The rows are grouped in 4 different ways at once. Each group adds its own fixed numbers to the row, and there is some noise. The rows also spread widely along 15 directions, which tell nothing about the answers.
Known rows, each followed by its group in each grouping:
[-19  -4  12   6  -8 -16 -26  18  -4  -4   4   6  10  18   5   9  -1  14
  13   9  22  -9  -5  -2   4 -12 -28  -5  -6  15   3  -4 -13  20 -31 -11
 -53  18   7   4  -6   3  19]
Z_18 Z_900 Z_597 N
[-19  -4  12   5   4  -3 -29  -5  21  -7  -4   9   0  15   2  16 -17   5
   2   2  -4 -26 -15 -12  -6  11  -5  19 -35  -5  16 -17   4  25 -15 -15
 -21   3   3  -7  -2  17  24]
Z_36 Z_53 Z_852 Q
[ 12  -4  33  -5   3  23  20   6 -16 -21 -28   7 -17 -13   4 -18 -14  10
 -17  -9   5 -11  -8  11 -29   2  28  39 -21 -22   2   0  12  20  -4 -13
  13   6  -9  -7 -10  -2 -31]
Z_18 Z_448 Z_547 E
[-20 -23  19 -20   0  18 -22   3   9  -9 -16  -2  -2   6 -12 -14 -18 -17
  19  32  48 -21 -26   1   4   9 -24   4   4  19  24   7   1  30 -68  -9
 -65  41  17   9   6  14  49]
Z_629 Z_900 Z_852 E
[  6 -13  30  24 -20  -3   0  14  -8   9  -8 -16 -16 -12  -7  -7  29   7
  27   4  16  -4  14   5  19   0  29  21  17 -12   3   7 -15   6 -18 -28
  12   6  44 -11  10  -6 -21]
Z_440 Z_675 Z_597 B
[ -3 -24   6 -24  34  58 -17  51 -14  12   7  25 -22   2  13 -17  41   7
  11   3  38 -43  19  35 -46 -12   1  -3 -24  -2  -4  32 -25  -7 -30 -23
  -7  -5  14  21 -26 -21 -35]
Z_440 Z_53 Z_642 B
[  7 -21  29  16 -20  -4  -5  21 -14  -1  -2  -9   5  16   4   1  25  39
  29 -19  18 -26  16   7   0  -2  23  13   8  -4   6 -10 -25  19   1  -9
   9   7  19 -13  24 -11  -3]
Z_629 Z_675 Z_608 N
[ 14  -5  10 -13   0  -7 -12   3 -14   6  -4  10  -4  -7   6  11   6 -11
   5  12  17  -3  -8  -6  -3 -11 -13 -15 -12  -8   4  10 -11  11 -24   3
 -21   4  16  15 -12   1 -31]
Z_747 Z_448 Z_642 Q
[-31   5  -4  15  26 -13  17 -14 -10  16   1  11   8  -3  11  27  19 -28
  -4  12  -4  20   0  10  19 -22 -16 -21 -11   0 -12  20  -5 -15  -2  11
 -21   1  20  16 -16  -4  -9]
Z_36 Z_53 Z_547 E
[ 21 -18  -9 -42  12  64   2  -1 -17  -6  21  13 -32  -4   6 -27  -5 -17
  19   3  -4 -31  14  -4 -13  23  15  -7 -11 -37  -3  21 -15 -17  26   7
  42  30  14  33  21 -11 -43]
Z_747 Z_448 Z_608 B
[ -1   1   2 -10  15  -5  -4 -19  10  -5  -1  19   1  17  12  20  -2  -7
 -13  -5  -6 -21 -16  -7 -11  -5  -5  -6 -21  -4  20  -4  11  20 -11   4
 -15  -6 -22   2  -6   8  17]
Z_440 Z_53 Z_608 E
[ 44 -26  13  -8 -15 -16   3 -10  -9  -4   3   4  22 -12 -11  24   6 -19
   9 -11   3   1  10 -14   1  22   9 -22  -2  -8  29   4 -21 -10  -4  18
  18  -5  19  14   6  -2  -1]
Z_747 Z_53 Z_597 N
[ -5 -13  20   0 -21   1 -24   4  17 -21   3   6  12  10  -9   1  -4  -8
  -1 -18   0  -3   6   6  12   0  -2   2 -27 -25  -2   3 -18 -15 -23  -9
  29 -11  24   9   7 -21  15]
Z_747 Z_448 Z_642 E
[ 31 -23   8 -29 -13 -33 -48  21  12   2   0 -26  35  -2  -3  24  29   7
   7   0   9  -9  13  -1   3  -9   2 -23   4  11  14 -20 -31  11 -35  10
  15 -18  -7 -12  21 -20   4]
Z_440 Z_53 Z_608 Q
[-32  18   6   5  11   9 -26  11  24  15  21 -17 -27  12  25  -3  17  34
  -7 -13 -24 -35  -6 -11 -17 -13  15  21  -6  -2 -13 -14   8  35  16 -22
   8 -17 -14 -16   4  10 -14]
Z_18 Z_675 Z_547 E
[ -2  -7  -3 -13  28  26  16   3 -22  11  -3   7   4  10  10   6  -9  13
  20  11  -8 -16   7   8   0  20  10   9 -11  -8   1 -14 -12   7  50  20
  -1  45   1   3  14  13 -32]
Z_440 Z_900 Z_608 Q
[ 11 -26  26  16 -20 -19   2 -27 -14 -25  -6  16  36  15  -9  48  25  -9
 -25 -33 -16 -21  -4  14  -8  -8  18 -43 -19 -12  19  18  -8   4  -8  22
  -8  -1  20  19  -7   7  21]
Z_36 Z_448 Z_642 N
[ 30   3  19  17 -28 -47   4 -12 -14  27  -4 -21   1 -25   4  13   9  -4
  26   7  25  20  -3 -27  24  -5  -3   0  25  -5   7  -2 -17  11  -9  -1
 -11  -8  36  -2   4   6 -29]
Z_747 Z_53 Z_642 Q
[  5  -1   0 -10  -8  23   9  -5 -15 -24 -10 -13   2  -5   2 -17 -15   2
 -10  -2 -15  -2  -1  10   2   0  18   3  10 -12 -17  -4   1  13  13   7
  20  31 -12   1  23  -9 -25]
Z_440 Z_675 Z_547 N
[ 25   5  18 -24  -7 -10   7 -19   0  -6  10   5  12 -13  13  10  -8  -6
 -15 -27  -6  -3  -5 -20 -16  -3   4  -6 -28 -35  -2  -3 -14  -4  11  12
  31 -26   1  22  -2  -5 -28]
Z_747 Z_900 Z_547 Q
[  3  -3 -10   2 -16  21 -14  27  -7 -19  11  23  -4  17   4 -13 -28  19
   3 -12  -4  -6  10  -4  -9   8 -17  16 -20  -6  -4  -6  -6  -8   3 -18
  13  -1 -14   1  -3 -20  -6]
Z_747 Z_900 Z_597 N
[ -4  -2  17  41 -20 -17   9 -12  -7 -17 -28  16  -2   1  -5  43  24  -4
 -28  -4 -19   6 -18  19   5 -19  19  -1  -6  10  15  17  32  20 -34 -17
 -29 -10   2 -20 -21   2   5]
Z_747 Z_900 Z_852 N
[ 26 -24  26 -25  18  20  19 -27  30  15 -15 -43 -20 -28 -13  -6  27 -28
   9  10   7 -28 -19  -5  -8  48  56   7  39   5  30  -3  12  39  -6  13
  24  20  15 -17  33  42  11]
Z_440 Z_448 Z_547 B
[-18   0  12  57 -15 -18   2  -7 -23  14 -10  18  -3  20   8  40  15  25
  -2  -3 -24 -18  -9   0   2 -12   8   0 -11   9  21   3  14  27  18  -5
 -45  10  19 -12 -26  26  -6]
Z_629 Z_448 Z_642 E
[-17  -8 -13  29  -8  -2  -3  -6 -17  10   3  15  -4   8   6  11  11  -7
  21   6   2   1   3   0  29  -3  -5 -10  12   9   2  11  -7  -1   2  -9
 -15  19  27   8  15  -3  -1]
Z_440 Z_675 Z_547 Q
[ 34 -22  -3 -28  25  16   7  -5 -28 -14 -17  45  -5   5  15  32  36  -7
 -18  -8  -9 -32  -6  15 -32 -11  24 -36 -18   2  28  13   2  21  -8  19
   4  -7 -29  13  -5  -9 -42]
Z_440 Z_675 Z_547 Q
[-18   8  13   1  -3  -7  -2   8  10  15   9 -33  39  10  -4  -7 -14  18
  -9  -6   9 -12   3   2 -18   2 -13 -10   4  13 -12  -8 -14   7  10   9
 -22   8   3   4  -4  23  29]
Z_629 Z_675 Z_642 B
[  3   0  16  14   3  -3  -7   0   5   6 -13   1 -17 -10   5  16   6   5
  -4   6 -25  -5  -9  -8   1   8  22  29 -23 -12  15 -14  13  21   2 -13
   9  -3   9 -21 -12   9 -31]
Z_440 Z_448 Z_547 E
[-23  30  24 -20  31 -20 -19 -36  53   1   2 -39   7 -13  10  43  15  -8
 -57   0 -61 -20 -36  -7 -24 -11  28   0 -37 -19  -8 -25  28  55   4  15
   0 -14 -26 -16 -15  42  -9]
Z_440 Z_53 Z_547 N
[  5  -8  22 -14  16   7   8  -9  22   0  -8   4  12   7  -8 -11 -31  -3
  -2  -5  25 -25 -15 -12 -32  36  -7  19 -25  -1  21 -11   1  16  -8  -2
 -15   3  -1   2 -11  31  41]
Z_36 Z_53 Z_642 B
[ 21  -4  49  30 -48 -59  -3 -23 -22 -20 -19  20  -1  17   8  37  31   8
   4 -24  19  -9 -16  -8  20 -43  12 -11 -11 -26  15   4  -7  33 -44 -16
 -26 -15  26   1   6  -9  -1]
Z_747 Z_448 Z_608 B
[ -3  14  -2  -7  -9 -12 -24   7  13  -6   4 -21   2 -10  14   3  10   2
 -17  -6 -23  11   3   3   9 -27   4  -1  -5 -16 -25 -12  -5   4  -9  -5
  36 -22 -14 -10  10 -27 -34]
Z_440 Z_448 Z_547 Q
[  6  -7  -6  11   9  -9  31   5   1 -21 -22  25  34  33  -2  12   7   3
 -21 -25   8   3   6  32  -7  -3   2 -21  13  29  11  -4   4  -4 -10   8
   7 -20 -49 -14   8 -13  42]
Z_440 Z_675 Z_597 B
[ 11  -2 -19 -22  -2  -4  -5   4  -6 -11  -4  19   3  32  13 -13  -2   3
  11   5  38 -14 -12   0   1 -14 -31 -35  30  33   5  -2  -7  23 -31   7
 -30   7 -38   5  23 -10  23]
Z_747 Z_675 Z_642 B
[ -9  -3  15 -14  28  11  10 -17  14 -11  -9  26 -14  10   3  21   3 -16
   1   8 -14  -5 -13   4  15   8  12  14 -38 -25  10  -5   7  10  -3   5
  12   7   3  -3   3  -2  -8]
Z_747 Z_900 Z_608 E
[  1  13   7 -24  22   7  16 -10  24   0  10  -5  12   2   9  -6 -16 -12
 -17 -18   4   1 -10  -4 -21  12 -10  -3 -16 -13 -10  -7  -3  -2  11  15
  20 -15 -17  10  -2   8   5]
Z_747 Z_448 Z_642 N
[ 27   9   7 -24 -30 -29 -23 -28 -11 -10  15   0  21   9  18   9 -24   4
  -3 -17   0 -17 -17 -36  -5 -13 -21 -33 -12 -25   7 -14 -17  22   7  22
 -15   5  -5  31   8  11 -13]
Z_440 Z_448 Z_642 Q
[ 27 -30   4 -50  36  51   3  43  -5   1  -8  13   5   6  -3 -27  -6  10
  22   6  30 -21  19  14 -31  39   3  14 -18   5  13 -12 -31  -8   6  11
  33  11  -8   2   8 -13 -24]
Z_747 Z_675 Z_642 E

New rows. What belongs after each?
[ 24  -1  -4  -2 -36  -6 -21  -3  -5  -7  15 -16  -5 -17   2  -4   8  -2
   2 -10 -18   2  15 -14  17 -12  14 -12  18 -24  -7   8 -11 -10  -3  -8
  43 -10   7   7  19 -24 -36]
Z_440 Z_675 Z_597 Q
[ 30 -16  -4  27 -36  10  -8  15 -36  10   4   8 -25 -19   4 -12   6   9
  22   1  12  -8  10 -21  -3   7   7  13  16   4  18  18  -3   3  -8 -30
  -5   5  31   4  -5 -11 -35]
Z_440 Z_675 Z_547 N
[ 36 -31  34 -56  14  12 -23  38  -5   7 -10 -26  22  -8  -2  -8  15  22
  23  12  43 -30   4   4 -34  18   4   1  -6   6  17 -22 -41  31 -23  15
 -13  21   9   2   3   9 -23]
Z_440 Z_900 Z_642 N
[ 18  -7   7  -9 -41 -20  -5  -8   4 -11   7 -15  41   3  -8 -18 -39  -3
   4 -14  37   7  -8 -21  -4  11 -36 -17  19  12   9  -3 -15  -3 -24  10
 -21   3   1  17  10   0  53]
Z_629 Z_900 Z_642 N
[ 28 -15  20 -36   9 -20 -34  12  24  30  22 -28  14 -36  -2  13  25 -18
   5   2  19  -7  15 -25 -20   6  -4  -7 -22 -14  14   5 -31 -13 -31  -1
  21 -42  30  12 -14  -6 -14]
Z_36 Z_53 Z_608 Q
[  6  24 -22 -21  17   6  13 -12  -2 -11   7  20  -9  12  26  -6 -25  -6
 -22  -6 -14  -1 -12 -11 -12 -14 -20 -13  -3  -6  -2  -6  16   6  10  12
   4  -9 -55  10  -4  -6 -20]
Z_440 Z_448 Z_597 E
[ 12 -16  35  18 -32  -1  -9  19   1  -4 -14 -19  -1  -9 -16 -13  -2  11
  -1  -4  22 -10   1  -2 -11   6  19  35   3  -2  15   8   4  14 -39 -33
  -3  -6  23 -14  -3   2  19]
Z_747 Z_675 Z_608 E
[-46  21  11   0  33  11  26 -17  43   4  -1 -12  -3   4  -5 -21 -27 -33
  -3  11  24  11 -19   8  11  13 -16  20   1  -4 -21   2  11   0 -16  -9
 -10  11   2   3   8  21  49]
Z_747 Z_53 Z_597 B
[-13   0 -12  22   0  -3  -8   3  -6   4   8  14  -4  10   5  18   7   5
   1   5 -26  -2  11  -4  15  -4  -1   4 -12   0   5   3   5  -6   9  -9
   5  -3   4  -9  -5 -10  -7]
Z_36 Z_675 Z_608 E
[  7  22 -24   6 -34   1 -19 -25  -6 -18  17  13   8   2   5   0 -46  -8
 -35  -6 -39  -2  -9 -23  -9  -9 -23 -19 -20 -17  -5  10  21  -7  10  -6
 -10   4 -17  21 -20   4  -2]
Z_440 Z_53 Z_642 B
[ 38  -2  25  -1 -12 -12  33  -9 -13 -18 -24 -15  18 -16  -7  -5 -30  10
 -11 -12  -3   9  -1  -8 -14  21  22  22   3 -16   8 -20   3  13  15  12
  20   6 -17 -14   3   7 -13]
Z_36 Z_53 Z_597 N
[  4 -15  -4  18 -16  -8  -1  14 -40  10   2   9  34   2  -5  14  -4   0
  22   9   5  15  30   9  21  -4 -16 -16 -11  -5  -4  11 -35 -34  14   3
 -15  28  38  19  -4 -16 -13]
Z_440 Z_53 Z_608 B
[ 11  10   6 -10  -2 -30 -31  19  16  29   1 -24  12 -20  -1   3   2  -1
  -4  22  27   7 -10 -20 -13  -8 -27   0   1  23   9  -6  -3  18 -46 -14
 -38 -21   4  -6 -26  11  -5]
Z_440 Z_675 Z_642 Q
[ -4   1   3   2  17  14   8   3  12  16   9 -15 -22 -11   7  -7  15  -5
   0   3   6  -6  -1   1 -10   7  10  11  15   7  -1  11  11   7  -4 -10
   3  -2   1  -9   1   5  -1]
Z_18 Z_448 Z_608 N
[-44  17  13  10  -3  -6 -18  -7  19 -13   1 -27  13   1   3   9  -1   1
 -25   2 -25   1 -11  16   8 -28   2   1 -15 -14 -35  -3   3  18 -11  -3
  -6  10   2  -4   3  -3   6]
Z_629 Z_53 Z_547 N
[-16   3   3   4  -2   7   9   7 -13  24  14 -37  40  -8  -9 -11 -15  -4
 -22   2  15  -3   6  10 -31   0 -21 -31  22  21 -16  27  -9 -15  11  13
 -47  22  15  28 -22  33  27]
Z_18 Z_448 Z_642 B
[  1   0  16 -11   9  -4  39 -18 -15   1 -11  -9  29  -9   0  -3 -17 -20
 -16  -6  17  12  -7   6 -12  -3  -7 -20   5  -3  -1  11  -4  -6   3  30
 -12  11  -1  22  -3  10   7]
Z_629 Z_448 Z_547 E
[-23  12  -8  54  10   6  11  14  -3  22  16  30 -25  13  25  13  23  25
   4 -25 -12  -5  14   6 -10  -9   0  20 -16   2  -8  11   6 -11  29 -32
   6 -31   8 -12 -26 -10 -19]
Z_18 Z_53 Z_642 N
[  6 -28  16 -21   8  14 -12 -11   3 -18 -10  22  -3   5 -10   8   9 -21
   4   9   9 -28 -11  -2  -4  17  11  -9 -26  -8  23   7  -7  16 -31  -1
  -7  18  18  13   5   5  12]
Z_36 Z_675 Z_547 B
[-29 -14 -26   5  22  28 -29  20 -15  -4  11  49 -18  22  12  14   5  -5
  22  20 -10 -10  18  14  18  -8 -19   1 -43 -10  -6  12 -13 -20  -3 -17
  -2  16  14  10  -3 -33 -23]
Z_36 Z_53 Z_608 Q
[  1  12   5 -36  -1  -1 -30 -11  20  -8   6 -15 -24   9  15 -15  -7  -2
   4  18  15 -28 -27 -21  -2 -17 -11  -1   9  -5  -3 -10   6  50 -37  -9
 -25  13 -24  -1  22   8   7]
Z_747 Z_53 Z_608 B
[-13  10  19   7 -19 -33 -41  22   9   7  -1 -26  23   5   5   5  -4  23
   5   4  12   4  -2  -1  10 -22 -20   8 -11  -3 -16 -21 -21  18 -23 -12
 -21  -3  13  -9  -3  -3  -7]
Z_440 Z_448 Z_642 Q
[-17  -3 -23  11  -2  28 -11   2 -13   7  15  10  -4   3   3  -3 -14  -6
  -5   9 -19 -13   3  -6  -4   6  -9  -7  -2   7   3  17   7  -6  12  -7
 -14  21   8  17  -8   6  -3]
Z_440 Z_675 Z_547 E
[  1   5  -1  42  -7  -5  31   2 -24  -4  -8  55  15  35  12  10 -15  30
  -8 -33   6 -13   2   3 -25  -1 -14   0 -24  12  17   2   7  -4  21 -12
 -20 -18 -17  -2 -26   1  16]
Z_629 Z_675 Z_642 B
[-25  21   2  50 -11 -20   8  17  11  21  -3  -8 -37   0  14 -19   5   6
  33  10  36  35  -2  -3  43 -14 -15  46  26  10 -19  -2   7   5 -31 -47
  -6 -15  18 -33  10 -23  -1]
Z_747 Z_448 Z_608 N
[  5  20 -38  49 -17 -26 -34  42   0  38  21  15 -11   7  26  26  25  41
  -7 -14 -24   3  20 -13 -15 -25 -19   4  -3  32   0  -4   7  -5   9 -36
   6 -69 -24 -33 -36 -20 -32]
Z_747 Z_53 Z_642 Q
[-14  -5  -2  53 -23 -28 -10  -2  14  21   5 -17  35 -11 -27  51   6 -11
 -24   0 -41  15   8   1  10  18   7  -7  -4  21  16  15  14 -18   4  -7
 -13 -13  31 -14 -29  28  33]
Z_747 Z_900 Z_597 Q
[ 30 -15 -13  12  -3   1  15  -4  -9  10 -19   0  -6 -14  -5  19  15 -12
 -16   3 -10  -3  -8   3 -16  15  24 -10  28  33  28  11  24  16  -4   6
   2  -9 -18 -19  -2  15  -5]
Z_747 Z_448 Z_547 Q
[-19 -20   9  17 -22  -2 -20  14  -8 -35 -23  24  18  31  -8   5   1   4
   3  -4  20  -4  -1  35  19 -22 -12 -11  -7   8  -3   5 -10   4 -43  -8
 -16  15   2  -4  14 -29  29]
Z_629 Z_448 Z_642 Q
[  2  -2  -3  10 -16   8 -12   7   2   6  10 -14  16  -6  -3  -1   3   4
 -25 -16  -6 -11   7   6 -24  -8   3 -13   6   6  -4  19   3  -6  -5  -9
   3 -16   0   8 -14   3   4]
Z_440 Z_675 Z_642 Q
[ 30 -13 -19  22  11  22  14  19 -24  38  -2   7 -20  -3  15   5   2  35
  20   2 -19 -30  11 -20 -30  45  27  28  14  28  41 -19   8  22  61  -2
   9   5 -13 -28  -6  27 -35]
Z_440 Z_53 Z_547 E
[  9 -25  23   0  13   2  -2  -7  14   9   3  17   5  -7 -15  31  24 -28
  -1  -7   7 -21  -1  -4 -15  22  14 -11 -25  -5  34  22  -7  -5 -23  -2
   2 -15  35  17 -15  18  16]
Z_747 Z_675 Z_597 Q
[ 18 -18  -9 -16  28  26  18 -27   3  28  23   5 -29  -5  17  22  55 -25
   0 -10 -10 -42  -5  -3 -21   8  33 -34  27   7  34  32  14  10  12  18
  10 -12  -2  15   3  18  -8]
Z_440 Z_900 Z_608 E
[ -1 -12   3 -13   4  15  -7  15  19  18  -1 -36   1 -18  -9 -13   7 -10
   7  13  18  -2  -1   5  -3  20   8   9  27  21  -2   1  -5   7 -17  -3
   8   5  10 -10  17   9  12]
Z_747 Z_900 Z_547 Q
[ 31   5  -8 -39  34 -15  13  11   5  36   3 -42  20 -29   4   6  16  -7
 -17  23  12   7   0 -11 -32   7  -8 -25  28  37  11  -4   1  15  -9  29
 -18 -13 -32 -10 -15  18 -15]
Z_36 Z_675 Z_608 N
[  6  24  17 -13  22  -4  38 -14  -8   0 -33 -14 -15 -19   7  -2  -4 -11
 -24  24   9  15 -27   9  -6 -20  14  13  14  -1 -12   4  31  37 -19   4
 -22  13 -27 -13  -4  13 -33]
Z_747 Z_675 Z_608 Q
[ -9   2 -47  35 -21  -5 -25  -1   0  22  38   6   2 -10  -1  27   6 -23
  -2   4 -43  24  27 -12  31  -1 -16 -23   0   4  -6  28   1 -51  18 -12
  26 -21  23   7  -6 -22  -6]
Z_747 Z_53 Z_608 Q
[  9   3  45 -39  25  15  20 -29  10 -26 -13   9 -34  -8  17  -7  21 -14
  -2 -13  18 -19 -22   1 -10 -13  30   9 -18 -44  -4   3   1  31 -24  -1
  20  -5  -2  11  16  -9 -37]
Z_18 Z_675 Z_852 N
[-30  11 -17 -31  41   0 -19  -4  31  19  26  -6   0  21  27   5  20  -7
   2   2  15 -24 -10   0  -8 -19 -29 -33   6  14 -15  -2 -13  17 -10  16
 -14 -14 -25  13  10   4  14]
Z_36 Z_53 Z_642 Q
[ 20 -17  12   7 -12  13  18  18  -6  13 -12 -23  -8 -12  -4 -19   3  18
  16   1  19  -6  11   2  -8  19  22  30  32  13  17  -2   3   8   0  -8
  17   0   0 -26  11  -3   2]
Z_629 Z_900 Z_608 E
[  2   7   4 -19  16   8   9 -15   7  -5  -4  16  -5  14   9   7  -4  -4
  -3   3  -4 -11 -16   0  -2   5   0  -6 -16  -8   0  -8   2  16   5   9
  -2   9 -11   1   1   8 -11]
Z_747 Z_900 Z_642 B
[ -6  -5   4 -14  -6   1 -14   4 -15 -12  -4  -2  34   6   0  16 -18   8
 -25   3 -15 -13  -7   4 -21  -9 -13 -19 -20   6   5  -1  -2  14  -1  19
 -31  18 -12  12 -15  10   5]
Z_629 Z_900 Z_547 E
[-30   1 -25 -23  16  39   3   7  13 -28   8  18  35  38  -1 -36 -60  -3
   4  -9   4   9  13  18  14  20 -35   1 -18  -6 -26 -16 -20 -34  23  14
  28  29 -25  18  29 -26  35]
Z_440 Z_675 Z_642 E
[-12   3   9  -7 -16   4 -18  -1  12 -19   0 -16  11   5 -11 -13 -34  -4
   5  11  -9   8   5   0  25   7  -4  20 -19 -27 -21 -14 -10  -5  -3  -9
  19  25  13  -1  23 -11   9]
Z_747 Z_53 Z_608 B
[  2  -7  -4  39 -21 -23  -6 -10   1  27   9 -17   1  -8  -2  27  23   3
 -10  -4 -20 -13  -3 -23  -5   6  14  -9  25  29  28  11  16  17   0  -7
 -18 -18  13 -12 -13  27  17]
Z_36 Z_675 Z_547 E
[-27  13  -9 -21  33  -9 -22  -3  36   0  15   9   3  11  16  18  11 -11
  -8   6 -12  -3 -11  -5   2 -11 -21 -16 -31   3  -7 -12  -4  11 -15   5
   3 -18 -18  -1  -1 -10   3]
Z_629 Z_675 Z_547 N
[  9 -34  34  28 -49   7  -9 -11 -20 -45 -26   3  22  -7 -24  28  16  -5
 -42 -30 -31 -20   1  34 -15 -16  48 -13 -20 -24  11  31  10   3 -24  -5
  18   4  22   6  -5  -9   8]
Z_629 Z_448 Z_547 Q
[ -4 -13  31  27 -35 -12 -12  14   5  13   4 -20  17  12  -5  -8 -12  36
  31 -17  20 -17   7 -15   4  21   1  30   3  -1  12 -20 -24  10  11 -12
  -3   6  36 -12  10  13  27]
Z_629 Z_900 Z_642 E
[ -4  -3  30 -16  10 -17   5  -7  -2 -12 -18 -10   7  18   9  19  26   3
  -4  -2   7 -12 -13  20  10 -28  16 -13   5  -9  -4  -9  -9  35 -18  20
  -7  12 -11  -6  23  -2  -4]
Z_747 Z_448 Z_608 E
[-18   1  37  21 -31  -5 -10  -5  -7 -12  -7 -22  12 -19  -6   2  -8   4
 -23 -13  -5  -6  -3   9 -11 -25  15  14 -21 -31 -18  15  -1   7 -18 -17
  -6   4  32  11 -13   1  -5]
Z_629 Z_53 Z_547 Q
[-12 -15   9  12 -42  13 -24 -13  -8 -23   6   1  12   4 -12  -7 -39  -7
   2  -3  -8 -11  -6 -12  14  12  -6   7 -16 -20   6   6  -4  -3  -7 -11
 -13  36  34  23   7   5  26]
Z_440 Z_900 Z_547 E
[-27  26 -17 -16  39 -22 -15  -7  37  38  15 -41   7  -7  12  16   4  -5
  -1  33 -22   3 -13 -20   9   7 -14  -6   5  21 -14 -30   1  26  16  17
 -16   4 -16 -19   2  31  -2]
Z_36 Z_53 Z_547 B
[ 17  17   6   8  -6   6  19 -24  27  19   7 -24 -32 -32  -4 -13 -10 -26
 -24   3  -7   1 -21 -27 -18  16  16  21  15  -5  11  18  42  10 -14 -23
  10 -24   0 -11 -16  26   7]
Z_747 Z_448 Z_608 B
[ -4 -30   3  38  -6  18  -6  29 -17   9 -29   4   9  -2 -23  10   1   7
  12  21   3  -1  10  27   5  27  13  21   2  27  20   6   3   1  -6 -15
 -21  34  30 -23 -10  12   5]
Z_440 Z_448 Z_642 Q
[-25 -17  11 -13  24  22 -14   0  16 -13   2  13   0   5 -10  16  24 -28
   1   8 -13  -7   9  24  20  -2  13 -10 -26 -22  -1  15 -13 -14 -20   0
  21  11  23  15   6 -16  -3]
Z_440 Z_675 Z_597 E
[  2  27 -20  12 -12 -19  -9 -17 -18   2  -3  13 -11  -8  16  12 -32  -6
 -14  25 -19  16 -18 -23  11 -22 -25   4 -10  -4  -2  -1  26  16  -5  -9
 -38  13 -18   0 -19   3 -29]
Z_440 Z_53 Z_608 Q
[ 17   8 -11 -38  22   9  -5   0  11  -6  -8  11 -33  20  27 -14  -2  10
  21   8  15 -18 -19  -9   4   1  -2   3  16   3  -1 -30   0  43   0  10
  18   3 -46 -17  37  -7 -30]
Z_747 Z_448 Z_642 Q
[ 28  -6   0 -13 -13 -10   2   5 -31  -1  -5   8  23  16   7   3 -17  20
  11  -1  11  -9   2 -14  -5   3 -14 -19   6   8  13 -13 -20  14  16  22
 -17  18 -11  11   8   5 -15]
Z_747 Z_675 Z_642 E
[ 11  10  15  30  -9  -6  39   6 -10  18 -12 -34   2   7  12 -23 -17  40
   6 -20  22 -10  -7  -7 -22  16  17  36  42  18   4 -23  12  35  30  -5
 -13  10 -21 -28  14  30  13]
Z_440 Z_448 Z_608 N
[ 15 -14  -7  -2   7 -26 -14  -9  37  30  23 -38  40   0   1  38  33   4
 -19 -36 -26 -27   8 -12 -29  24  21 -35  22  35  24 -13  -8   6  29  26
  32 -44 -21 -13  16  27  46]
Z_18 Z_53 Z_547 Q
[ 17 -13  24 -14 -17   5  -5 -17  -3 -12  -5  -2 -29 -27   3  -9  12 -21
  18   6   6   1  -3 -10  21  -7  22  11  -4 -41   2   9 -10   4 -23  -7
  37   4  31   8  18 -26 -40]
Z_629 Z_53 Z_547 E
[ -7  -1 -13  14  -7   4  16   6  -1   6  -1  -1 -17  -3  12 -31   0 -12
   9  -3  42  11   0   0   6 -13 -18   5  43  22  -6  18   5  -5 -33 -19
  -2 -17 -12  -2  10 -23  22]
Z_36 Z_53 Z_547 E
[-19   3  10 -26  16  36   1 -24   7 -14   8   4 -25 -10  11 -16   9 -35
 -17  -1   9 -22 -19   9 -10 -22   8 -14  -7 -29 -19  34   6  10 -28  -5
   0  12   9  39   7  -2 -13]
Z_440 Z_675 Z_547 Q
